Every row belongs to one group in each of 4 separate groupings. Each group adds its own fixed numbers to the row, and there is some noise. The rows also spread widely along 15 directions, which tell nothing about the answers.
In the rows, 128 means zero.
Known rows, each followed by its group in each grouping:
[107 137 152 167 121 134 149 114 140  81 125 135  95 110 109  69 107 152
 129  81 156 101 107 148  85  87  63 110 124 155 170 129  69 146 143 104
 183 150 111 136 165]  (1) q540 Takeg q641
[124 156  81 120 138 129 104 113  93 121 105 116 124 120 163  58  93 119
 107 131 171 106  95 113 132  51 114 162  75  32  99 150 113 102 102 165
 111 169 163 146 149]  (3) q540 Takeg q560
[123 112 117 152 148 109 172 104 146  90 186 156 129 136  99  69 128 170
  99 130 113 118  71  87  82 120 121  96 101 104 130 157 168 116 132 112
 197 164 157  78 168]  (4) q548 ruted q301
[133 136 147 175 137 119  90 151  76 129 144 164 164 155  91 107  93 151
 137 150 102  98 126 139 222  80 116  97 149 126 129 158 156 151 116 177
 137  85 163 130 169]  (0) q182 Dozit q507
[144 108 157 189 120 117 143 191 111  82 102 168 130 183 101 109 125 190
 118  74 112 131 109 172 151  89 138  95 150 139 145 163 140 142 133 104
 163  83 136 113 128]  (0) q488 vifon q560
[179 173  69 120 102 134 102 138  85  77 134 170  36 121  98 170 108  81
  95 106 101 176  77 167 122 118 101 156 164 132  69 115 161 122 131  97
 129 170  86 138 155]  (1) q548 ruted q301
[122 105 147 134 175 111 127 125 159  92 121 114 123 158 115 122 107 166
 157 132 137 125 114 130 108 102 114 102 144 107 146 150  99 133 137 112
 147 103 127 138 126]  (2) q488 vifon q641
[121 103 172 139 110 136 138 103 114 110 129 168 149  96  77  94 109 141
 171 150 100 122 158 112 202  82 111  85 146 160 154 122 128 152 111 151
  98  85 107 154 174]  (3) q182 Pasap q881
[113  87 157 153 161 122  56 116 139 185  92 100 167 120 108 133 124 198
 122 152 121  98 112 139 155 121 121 108 120 108 137 194 111 154 167 194
  82 100 145 136 159]  (2) q182 Pasap q507
[ 86 121 167 155 144 127  86 139 121  94 134 146 137  86 122  80  97 174
 141  95 164  92  93 159 122  64  76 116  92 110 178 174  40 123 103 175
 115 123 148 166 145]  (4) q182 Dozit q881
[121 143 139 103 127 129 170  57 118 114 142 129 127 144 144  71 107  89
 148 199 147 118 150  85 143  69 145 122 114  73 106  99 160 101 117 113
 122 132 124 151 160]  (0) q540 Pasap q881
[115 171 105 139 125 107 142 175 120  56 117 130  82 164 148  68  93 161
 132  47 175 122 112 158 106  76  88 139 115  80 119 144  99 110 113 118
 169 134 150 151 132]  (2) q548 Takeg q301
[148 164  91  97 104 126 115 103 120 177 133  91  84 142 141 183 117  89
 144 164  77 124 163 116 164 171 140 158 151 140  73 103 176 115 146 134
 120 166  91 119 134]  (2) q182 ruted q560
[106 151 131  77 115 114 142  78 159 157 163 120 122 108 114 125 125  96
 185 165 126 147 163  67 162 130 112 104 107 158 113  84 172 122 156 133
 122 122  89 115 159]  (0) q488 ruted q641
[132 137 103 209 110 125  98 107  82 158  56 115 140  93 123  88 122 117
 101 145 134 102  97 117 154 124  77 169  61 109 120 134  70 177 148 163
 172 151 152  63 167]  (4) q548 ruted q641
[129 146 136 180 129  80 117 149  89 165  81  94 132 192 168 146 121 118
 109 153 147 126 146 150 159 123 141 118 132 128 137 115 141 138 158  98
 167  81 122 104  93]  (0) q540 ruted q507
[112 160 105 129 119  96  72 186  35 155 114 179 138  95 113  85 102 104
  78 100 166 140  94 150 200  50 117 113 118 107 124 158 184 153 139 195
  81  99 133 157 146]  (3) q182 Takeg q507
[117 125 155 109 109  75 145 139 125 131 183 179 138 143 123 132 157 138
 135 141 162 194 131  87 186 100 138  66 110 126 134 121 225  96 146 129
 115  48 117 124 143]  (4) q548 Pasap q881
[ 92  95 178 161 123 129 141 146 124 138 140 151 184 149  79  59 139 201
 115  94 124  77 117 143 134  77 133  71 125 138 154 169 161 150 177 131
 151 105 145 119 164]  (3) q488 Takeg q560
[157  85 123 138 148 144 148  74 154 101  72  91 141 155 110  99 119 163
 161 183  90  90 129 112 127 114 137 144 107  74  85 145  97 137 120 119
 132 117 137 121 160]  (4) q182 Takeg q881
[144 117 106 131 124 115 125  90 125 159  68 106 120 123 150  95 132 120
  98 161 162 166 116  97 135  92 139 127 107  77 105 143 155 142 147 138
  87 118 116 135 147]  (3) q540 Dozit q301
[112 172 116 141 160 112 114 120 118 154 144 105  79 125  99 111  78 138
 107 115 154 105 116 151 126 103  75 111 159 151 125 137 143 154 181 148
 162 153 114 149 177]  (0) q540 vifon q301
[112 159 151  90  97 124 119 169 116 139  85 100  98 159 166 131 113 145
 152  72 132 132 194 170 142  98 157 142 157 113 101 113 142 104 134 109
  64 104  88 191  94]  (3) q548 ruted q301
[146  95 128 160 120 117 105 118 119 143 128 160 153 127 106 137 146 144
 106 159  88 140  86 110 158 125 145 114 105 136 125 157 159 138 129 140
 129 109 138  90 141]  (0) q182 Dozit q881
[104 120 153 140 109 122 171 140  96 120 123 155 139 147  98  59 143 141
 108 107 122  83 128 141 118  92 143 110 128 130 132 138 158 154 165 102
 174 124 122 123 140]  (2) q182 Pasap q881
[129 114 153 170 132 127  68 144 136 112 157 136 142 137 134 158 118 194
 139 115 101 120  94 148 144 127 103 121 118 113 148 171  92  92  98 160
 115 125 154 120 134]  (4) q548 ruted q641
[140  90 130 138 188 106  91 147  98  85 139 186 137 135  69 122  78 145
 111 155 112 150  95 129 186  44 143  75 189  98 132 165 171 155 116 137
  95  74 138 172 148]  (3) q548 Dozit q560
[109 100 182 121  62 132 144  96 196 123  99 115 114  85 165 123 161 151
 156 104 149 185 140 119  76 125 127 111  82 159 179 115  65 100 124 101
  73 134  73 131 118]  (3) q488 Dozit q507
[120 157 145 128 104 101 138 171 100  68 133 129 130 175 142 134  96 124
 199 108  99 106 161 158 168 103 113 123 144 155 146  92  79 103  78  91
 171  92 120 135  78]  (3) q182 Takeg q507
[ 71 138 167 120 116 118 127 157  89 139 108 141 129  90 120  77 114 134
 120  69 109  73 138 165 105  79 138 135 132 161 162 121 101 148 137 111
 123 155 106 151  92]  (0) q548 vifon q301
[161 121 113 157 145 137 118  75 139 142 113  97  82 142 120 164 108 127
  98 176  94 133 107 124 105 158 120 135 166 129 101 125 138 151 163  98
 146 172 107 105 162]  (1) q548 Takeg q641
[144 138 119 103  92 143 109 102 162 115 121 114 136 175 102 133 179 149
 118 113 152 136  77 166  69 133 106 129  77 100  70 146 139  84 188  87
 134 117 109 128 154]  (3) q182 Takeg q301
[102 140 151 104 162 100  68 171 117 109  99 107 126 165 144 156  84 155
 189 105 138 121 151 174 166  78 119 121 158 100 131 130  77 107 107 132
  90  71 124 190  80]  (3) q488 Pasap q301
[ 95  99 170 109 138 140 130 120 113 116 105 152 163  86  62  57 117 133
 161 124 110  79 146 130 141  58 129 110 137 133 147 129 113 173 155 131
 109 113 106 160 148]  (2) q488 vifon q641
[130 125 141 156 131 154 138 157 106  83  90 130  94 136 133  82  68 173
 123  77  98  99 155 165 133  75 139 138 176 105 128 153 100 134  93 134
  99 159 127 173 146]  (3) q548 ruted q560
[123 125 109 148 135 115 101 126  95 145  95 100 111 127 177 135  93 115
 103 144  86 105 123 129 124 118 157 171 139  98 133 134  92 128  92 122
 122 183 141 122  86]  (3) q548 Dozit q560
[123  91 140 172 165  98 126 118 189 129  69  70 132 146 149 125 113 211
 164 135 142 118 135 112 133 138  99 117 102 111 158 165  51 143 125 145
 153  92 140 108 131]  (2) q182 vifon q560
[112 107  97 150 175  78 113 181 143 139 110 125 142 140  98 103 114 200
 113  69 134 125  92 111 138 120 104 100 108 133 131 188 154 162 150 157
 174  85 144  90 129]  (3) q182 ruted q641
[146  74 119 209 129  90 130 143 113 141 110 154 144 126 109 116 127 182
  82 127  96 151  83  99 173 117 129  86 128 148 161 173 157 162 123 145
 165 105 147  65 145]  (3) q540 Pasap q560

New rows. What belongs after each?
[ 83 124 193 100 101 120 151 104 124 142 139 138 138 108 117  99 134 122
 173 141 147 118 176 117 151  88 130  91 120 148 155  94 134 126 152 116
 104  98  86 152 135]  (4) q488 Pasap q881
[109 123 130 111 129 135 158  93 122 159 144 118 133 142 115  71 130 151
 101 122  75  62 119 108  86 115 168 132 126 113  98 144 181 121 156 114
 159 200 135 111 146]  (0) q540 Pasap q301
[149  95 146 186 103 140 141 121 104  91  83 179 121 101 104  76 139 146
  89 123 135 146  86 143 139  82 120 106 111 120 148 159 118 163 121 130
 112 114 119 126 173]  (1) q182 Takeg q881
[123  68 108 129 177  98 118 142 145  84 113 165 167 113  51  92 121 180
 139 114 104 123  74 103 136  84 116  91  97 124 133 176 128 154 122 135
 152  83 137 111 139]  (3) q182 ruted q560
[124 103 106 126 183  86  95 151 132 163 127 138  89  86  97 155  91 165
  76 108  89 156  88 118 133 127 146 103 163 162 137 169 183 169 146 158
 102 143 112 123 127]  (0) q548 vifon q301
[ 60 117 147 159 176  92 113 156  99 174  96 107 139  93 148  56  96 164
 102 101 150  73 115 132 116  89 130 112 125 110 195 171  96 177 141 166
 138 157 153 123 108]  (2) q488 vifon q301
[121 149 135  98  99 135 121  56 162 163 169 111 104  81 151 118 137 132
 133 153 161 150 125  86 122 130 100 133  77 104 113 130 141  80 144 167
  79 176 114 129 191]  (4) q548 vifon q560
[ 84 136 157 112 125 109  89 122 122 147 114 100 131 130 155 135 140 124
 114 120 168 101 108 177  76 106 124 141  87 113 140 119  84 102 172  93
 120 124 105 149  85]  (4) q548 Takeg q881
[121  94 127 174 162 108 132  88 144 156 125 119 140 114  87 101 114 165
  97 169 130 122  84 101 133 129  94  80 119 148 151 160 140 176 167 148
 166 121 133  90 180]  (3) q182 Takeg q881
[111 119 104 123 176  59 100 166 105  79 114 153 155 134 121 115  87 126
 180 137 142 138 111 100 195  69 104 108  99 107 150 133  94 126  72 141
 144  55 146 128  86]  (3) q182 ruted q560
[113 183 110 127 173  93  91 144  81 169 131  71 104 187 163 159  67 120
 144 162 129  77 154 153 174 129 123 138 171  95 102 127 136 127 131 147
 149 125 145 148 104]  (4) q182 Takeg q301
[107 186 147 169  86 134 155 164  65 107 133 143 101 162 124  75  96  99
 145  92 122  83 165 165 157  87 105 136 171 147 140  98 118 150 135 106
 195 150 121 135 138]  (2) q488 Dozit q641
[109 149 188 135 149 122 130 131 158 145 177  88  91 192 166 167  94 187
 157 132 131 127 173 154 149 138 136  73 214 141 148 135 164 107 145 120
 108 122 115 168 136]  (1) q488 Takeg q301
[138 106 147 141 141 112 157 156 108  81  72 104 133 217 187 106 108 165
 142 118 106  97 162 149 121  75 192 142 155  52 125 138  99  89  72  71
 134 101 141 153  61]  (3) q540 Pasap q560
[102 135 163 190 116 123  87 126 111 145 108 110 185 169 163 108 145 155
 114 136 166  94  90 165 122 114 108 116  82 104 170 157  69 112 145 123
 155 104 160 110 117]  (3) q182 Takeg q641
[142  71 183 171 126 111 137  88 154 135 151 138 161 160 124 165 167 145
 125 195  98 151  90 114 105 156 154  81 118 145 177 133 133 110 143  74
 151 108 113  70 112]  (4) q488 vifon q641
[129  75 147 138 130 131  76 134 129 171  73 135 141  99  76 145 143 169
  86 105  99 136 104 153 127 114 142 111 139 143 123 168 147 174 189 137
  76 102  95 140 144]  (3) q548 Pasap q641
[129  91 118  72 157 126 144  86 140 133 101 122 124 113  68 111 115 117
 135 144  52  91 132 103  99  97 167 134 151 135  86 119 164 157 158  94
 131 147  84 137 124]  (0) q540 Pasap q641
[171 121 116 164  83 154 103 145 154  65 117 150 112 163  85 148 144 180
 151  76  83 135  83 167 131 124  91 151 103 139  84 156  97 104 127 118
 168 135 132  95 164]  (0) q488 Dozit q560
[108 127 122 112 135  71 134 131  93 179  80 137 120  91 156  91 122  84
  87 162 183 180 143  89 161  84 167  93 116 103 150 127 190 164 151 153
  70  83  91 143 118]  (2) q182 ruted q507
[114  93 158 113 163 108 122 141  76 132 129 180 155 111  85 106  97 107
 122 166  73 112 121 120 173  64 184  83 178 135 153 135 175 160 116 124
  87 110 118 148 106]  (0) q488 vifon q301
[ 87 128 161 100 128 114 127 139 136  94 196 182 134 101  88  77 123 154
 151  88 165 131 105 125 134  51 104  74 111 129 155 144 152 104 139 148
 122 107 122 166 158]  (4) q488 Dozit q560
[173 128 136 179 137 160  91 126 118  68 166 144  88 156 128 165  83 156
 121 136  79 127  86 172 128 113 109 128 195 114 147 165  92  94  79 132
 128 169 135 151 150]  (2) q540 vifon q641
[122 130 156 119 108 155 147 128 106  75 102 140 115 110 113  73 109 145
 167  88  85  74 145 158 116  86 120 149 134 120 127 127  68 127  89 113
 122 159 114 159 135]  (1) q182 vifon q301
[150  82 137 203 121 113 146 126 135 110 121 170 141 109 105  94 141 179
  89 127 122 172  65 100 137 119 112  75 112 150 178 178 137 151 116 143
 148 108 133  74 167]  (3) q182 vifon q641
[150 158 109 115 125 129  80 125  92 108 141 142 147 155 120 132  98 121
 183 170 118 134 136 119 228  90 103 129 129  78  85 133 141  95  80 176
  89  90 155 152 164]  (3) q182 ruted q301
[117 138 140 171 163  97 177 154 101 116 125 139 123 167 114  49  85 168
 113 118 167 125 137 116 166  66 121  69 169  99 146 153 181 165 139 138
 162  97 151 131 168]  (3) q488 vifon q301
[122 121 173 136 107  96 132 156 157 107 127 111 121 175 132 170 123 181
 193 107  95 142 187 135 173 138 123 106 161 168 141 109 118 115 128 103
 142  70 106 133 106]  (2) q548 Pasap q507
[107 145 138  91 149 127  86 130 194 101 165  93 113 149  84 160 104 188
 186  82 132 104 122 173  93 134  57 110 131 159 113 144  89  99 163 124
 146 114 101 162 151]  (3) q182 ruted q507
[134 162 142 148 131 123 130  98  95  91  89 116 124 177 121 123  89  62
 182 196 146 114 151 140 170  83 106 129 139 113 118  69  82 142 131  82
 161  87 112 138 123]  (0) q488 Takeg q641
[105 135 183 169 105 133  61 104 156 155 165 125 141 131 132 150 148 167
 104 128 174 132  80 172 102 117  83  97  99 153 171 160  99  94 178 135
 121 122 119 138 164]  (0) q540 Dozit q507
[110 173 111 143 126  70  53 188  64 166 108 148 129 142 170 146 120 107
  93 113 198 158  91 159 193  84 119 121  88 105 135 148 148 113 139 168
 103  70 136 139  90]  (0) q182 Takeg q560
[124 148 124 136 127 126  86 107 145 170 107  84 132 173 175 120 150 140
 103 142 192 137 101 137 104 119 128 141  88  41 101 159 134  98 179 138
 110 123 143 133 141]  (2) q488 Dozit q641
[131 149  89 134 136 101  97 197  72 113  64 125 120 168  90 125  95 141
 128  69 111  97 134 184 171  77 108 150 150 124  75 134 132 167 162 114
 161  86 128 142 113]  (3) q548 Takeg q560
[111  94 142 102 145  91 113 108 101 180 144 145 171 117  97 134 143 105
 118 192 103 115 116 107 163 112 167  89 124 137 130 128 195 145 165 127
 114  89 108 117 113]  (4) q182 Takeg q881
[104 145 123 156  61 141 140 152 104 140 122 137 107  72 101  78 133 152
 138  46  77  80 125 134 129 128  89 161  97 182 127 131  96 154 136 155
 179 201 126  80 156]  (4) q488 Dozit q301
[111 144 144 115 128 109 109 159 146  59 108 113 135 189 140 112 123 165
 161  80 181 130 117 175 100  79  94 127  96  82 119 134  77  86 134  86
 139  72 133 161 104]  (3) q548 Takeg q507
[124  96 142 165 146  92 121 117 194  95 113  93 100 141 191 154 125 204
 139 117 165 168  87 118  86 134 105 120  82 101 175 164  48  76  88 123
 139 118 135 112 102]  (4) q540 Pasap q881
[ 96 124 157 158 128 114 119 132  63 153  98 136 175 144 140  67 123 129
 114 144 140  57 125 138 148  83 149 129  95  80 138 144 111 134 134 138
 143 117 155 122 118]  (4) q182 Pasap q560
[133 139 119 154 130  86 121 170  70 181  92 137 108 127 151 135 114 105
  74 123 135 163 130 128 174 115 154 108 164 144 150 135 182 164 139 141
 110 100 104 121 100]  (3) q182 vifon q641
[129 117 106 141 142 143  91 141 107 133 104 127 140 141  61 106 122 168
  93  92  77  51  76 178  97 111 120 145 120 128  81 178 134 157 180 136
 165 156 136 111 156]  (0) q182 Takeg q507
[152 118 125 155 117 111  73 136 126 111 100 139 111 125 107 189 137 121
 105 120 130 175  70 168 114 131  92 126 123 157 141 127  91 127 151  93
 132 100  91 113 111]  (3) q548 vifon q641
[124 162 110  46 113 126 126  74 138 106 201 152 134 127  98 105 140  99
 178 158 143 127 114  83 151  97  99 120  83  96  72 105 180  73 140 130
 121 126 118 146 175]  (1) q182 Takeg q560
[ 89 176 132 126 100 102 138 151 109 132 124 110 104 160 159  97 124 135
 133  77 167 108 152 150 118 105 107 150 108 105 115 115 124 111 157 116
 166 133 129 135 120]  (2) q548 Pasap q881
[109 132  91 128 188  89 113 142  49 130  82 116 145 147  97  88  63 100
 130 148  97  52 134 125 172  59 134 143 157  96 106 123 123 176 130 125
 180 123 146 134 103]  (3) q540 Pasap q560
[131  90 135 126  77 112 117  75 189 168  91 127 134  83 100 142 205 150
 122 138 146 184  90  93 109 165 101 104  52 169 134 137 128 137 190 130
 109 103  81  87 162]  (2) q182 Pasap q301
[124 136 121  71 139 108  92 123 105 126 114 139 111 119  70 156 134  83
 106 132 139 146  97 170  92  93 128 122 145 139 103 104 152 136 196  67
 107 102  64 168 109]  (3) q548 vifon q301
[141 136 149 162 110 133 117 101 170 103 138 118  79 152 186 152 146 164
  87 122 188 177  71 154  60 140 108 111 101 103 157 156  95  69 127 101
 115 151 114 132 139]  (1) q182 Takeg q560
[148 117 120 116 113 128 113  99 134 145 140 131 136 135 131 134 136 135
 116 158 102 155 117  98 152 121 145 119 123  97  98 139 179 107 133 137
  90 129 123 121 154]  (3) q548 Takeg q641
[119 125 137 178 101 118 148 131  75 133 109 147 135 130 166  92 114 105
 109 141  95 118 124 114 147 108 153 130 128 121 166 121 114 137  86 119
 151 166 140  88 103]  (3) q488 Pasap q641
[ 79 146 158 112 115 108 119 133 165 112 126 109 109 140 152 124 142 151
 143  77 210 144 109 166  63 104  82 114  83 130 157 123  75  91 163  92
 142 111  97 149 111]  (3) q488 Pasap q881
[150 102  96 125 116 108  92 112 142  87  76 151 103  89  99 156 146 110
 127 134 137 193  53 125 109 112 101 135  80 121 128 131  77 132 132 116
 111 117  96 112 125]  (2) q488 Pasap q301
[129 139  95 121 121 105 106 131 141 166 106 100  84 127 154 144 135 139
  68  95 168 167  90 138  88 123 121 126 112 126 116 147 157 113 176 122
 117 146  91 129 124]  (3) q540 Takeg q560
[118  96 167 163  98 118 140 138 142  82 141 173 133  99 115  98 131 157
 146 110 117 156 112 113 139  91 117  90 119 154 187 141 102 133 104 130
 135 120 124 116 142]  (2) q488 Dozit q507
[104 136 155  73 128 109 148  92 140 132 118 136 143 119 100  84 127 110
 189 153 175 143 184  82 183  74 115  91 118 110 115  99 162 137 157 141
  93  51  89 177 160]  (2) q182 Pasap q641
[150 107 127 180 162 118 125 119 171 103 107 122 114 159  85 107 101 211
 133 124 131 148 115 119 155 110  94  96 140 117 110 170 138 163 150 145
 151  90 146 120 199]  (0) q548 Dozit q301
[123 147 142 136 109 133  96 121 120 106 100 106 144 180 128 134 122 143
 198 138 136 101 155 155 174 103  91 150 109  92  97 118  78 109 137 129
 141  91 139 140 142]  (2) q488 Pasap q881
[ 98 161 154 184 127 123 138 161 154  72 145 124  94 165 124  81 105 192
 137  48 190 111 104 177  91  93  53 100 130 136 168 154  75 124 154 120
 201 129 139 136 158]  (2) q488 Takeg q641
[118  89  94  75 146  93 114 154 106 114 111 151 167  71  94  78 122 146
 161  96  63  91 107  85 157  69 142 162  70  99 104 156 121 128  86 164
 121 132 149 105 107]  (4) q540 vifon q507
[133  86 149 139 137 126  88 118 155 167 121 100 132 131 146 178 127 181
 124 149  90 126 116 134 138 141 161 113 137 120 134 167 133 111 135 148
  75 138 121 119 122]  (4) q488 Takeg q560
[113 113 142 214 102 114 109 139 105  99 148 158 163 126 104 106 131 160
 112 113 112 105  66 145 123 114  77 103  96 170 186 148  79 129 124 118
 209 139 150  66 139]  (3) q540 ruted q507
[117 107 127 129 143 135 130  84 194 114 105 107  96  69  57  89 104 186
 158 108 129 116 121 106 106 121  57 109 114 157 128 154  81 172 167 172
 138 142 100 140 213]  (2) q182 Pasap q507
[114  91 109 157 170 101  87 127 106 152 154 143 170 137  85 130 126 142
  79 158  81  99  49 121 112 122 141 100 124 123 132 170 160 153 161 120
 178 149 158  75 128]  (3) q488 Dozit q507
[110  99 153 155 123 127  79 146 113 147  24  88 153 152 185 134 149 151
 119 128 146 111 120 177  98 102 159 160  85  71 146 154  50 122 142 110
  86 107 123 135  68]  (2) q488 ruted q881
[116 133 137 124 127 111 101  68 140 151 139 101 132 132 107 162 127 117
 143 180 121 127 120 116 131 146  98 116 121 146 120 104 113 124 168 105
 146 130 110 116 138]  (3) q548 Pasap q301
[ 93 133 135 126 122 121 111 132 161 197  89  61 157 148 186  96 139 202
 139  86 141  91 158 114 118 147 131 149  66  87 115 171 115 107 143 170
 111 134 145 114 123]  (3) q182 ruted q641
[117  90 134 107 157  97  79 137 163 124 131 142 155 128  93 158 141 174
 141 121 126 146  89 133 128 102 126  98  97 139 129 161 143 111 157 124
 110  66 107 134 114]  (0) q540 ruted q881
[127 106 114 121 142 118 137 143 101  66 137 178 147  92 100  57  99 143
 149 116  84 104  98  95 151  67 133 130 107  94 141 161 112 129  59 162
 128 147 158 124 139]  (2) q182 vifon q507
[120 105 181 154 139 121 141 152  87  85 121 158 124 145 116 113  97 134
 136 133 100  99 139 170 139  77 154  96 184 143 170 132 106 143 103  95
 133 101 112 165 101]  (4) q182 Dozit q881
[122 104 178 158 152 135 147  97 159 141 112 112 111 148 113 107 128 176
 105 139 159 126 125 142  94 108 130  80 154 118 144 152 140 147 189 106
 126 125 107 141 174]  (1) q488 vifon q560
[105 137  93 151 204  62 113 165 136 123 111 102 108 145 128 121  64 167
 150 113 166 133 115 106 164  99  79 103 131 116 150 151 104 155 122 154
 181  94 150 112 123]  (3) q488 vifon q560
[112 144 118  86 100 108 133 156  62 132 120 161 133 137 138 101 135  62
 105 110 118 129 115 135 124  74 180 131 129 110 116 102 182 115 134  85
 117 134  98 134  76]  (3) q488 Takeg q641
[128 113 141 181 148 123  92 149 135 116 122 135 119 114 137 107 100 209
 116 109 151 136  95 141 159 100  88 108 118 104 165 199  93 132 105 202
 103 112 156 143 174]  (2) q182 vifon q881
[ 99 166 145 141 122  87  75 110 161 175 180 100 110 142 172 202 128 135
 132 148 166 162 118 131 135 165  86 108 104 167 157 113 122  80 160 130
 134 119 112 112 116]  (0) q548 ruted q560
[109 132 171 118  84 126 104 119 171 113 138 109 114 115 183 159 134 157
 170 103 121 143 138 143 109 124 122 130 100 156 167 120  65  62  92 117
  88 138  97 148  95]  (0) q540 Takeg q507
[129  64 165 184 152 144 101 125 111  93 138 176 157 139  98 110 124 159
  72 144  96 109  45 163  83  77 162  87 152 108 175 186 112 129 119  99
 125 150 142 128 122]  (3) q488 Dozit q560
[108 132 147  87 116 117 132 104 168  64 203 139 132 150 118 132 128 137
 178 111 106 117 101 132  76 110 108 115 120 147 146 116  99  58 101  63
 168 145 111 142  97]  (3) q540 Dozit q301
[135 114 115 165 104 128 132 118 105 114  77 140 113  92 160  71 120 134
  87 118 163 151  92 122 126  64 121 132  89  90 147 154 101 132  99 149
  95 144 128 132 150]  (3) q540 Takeg q881
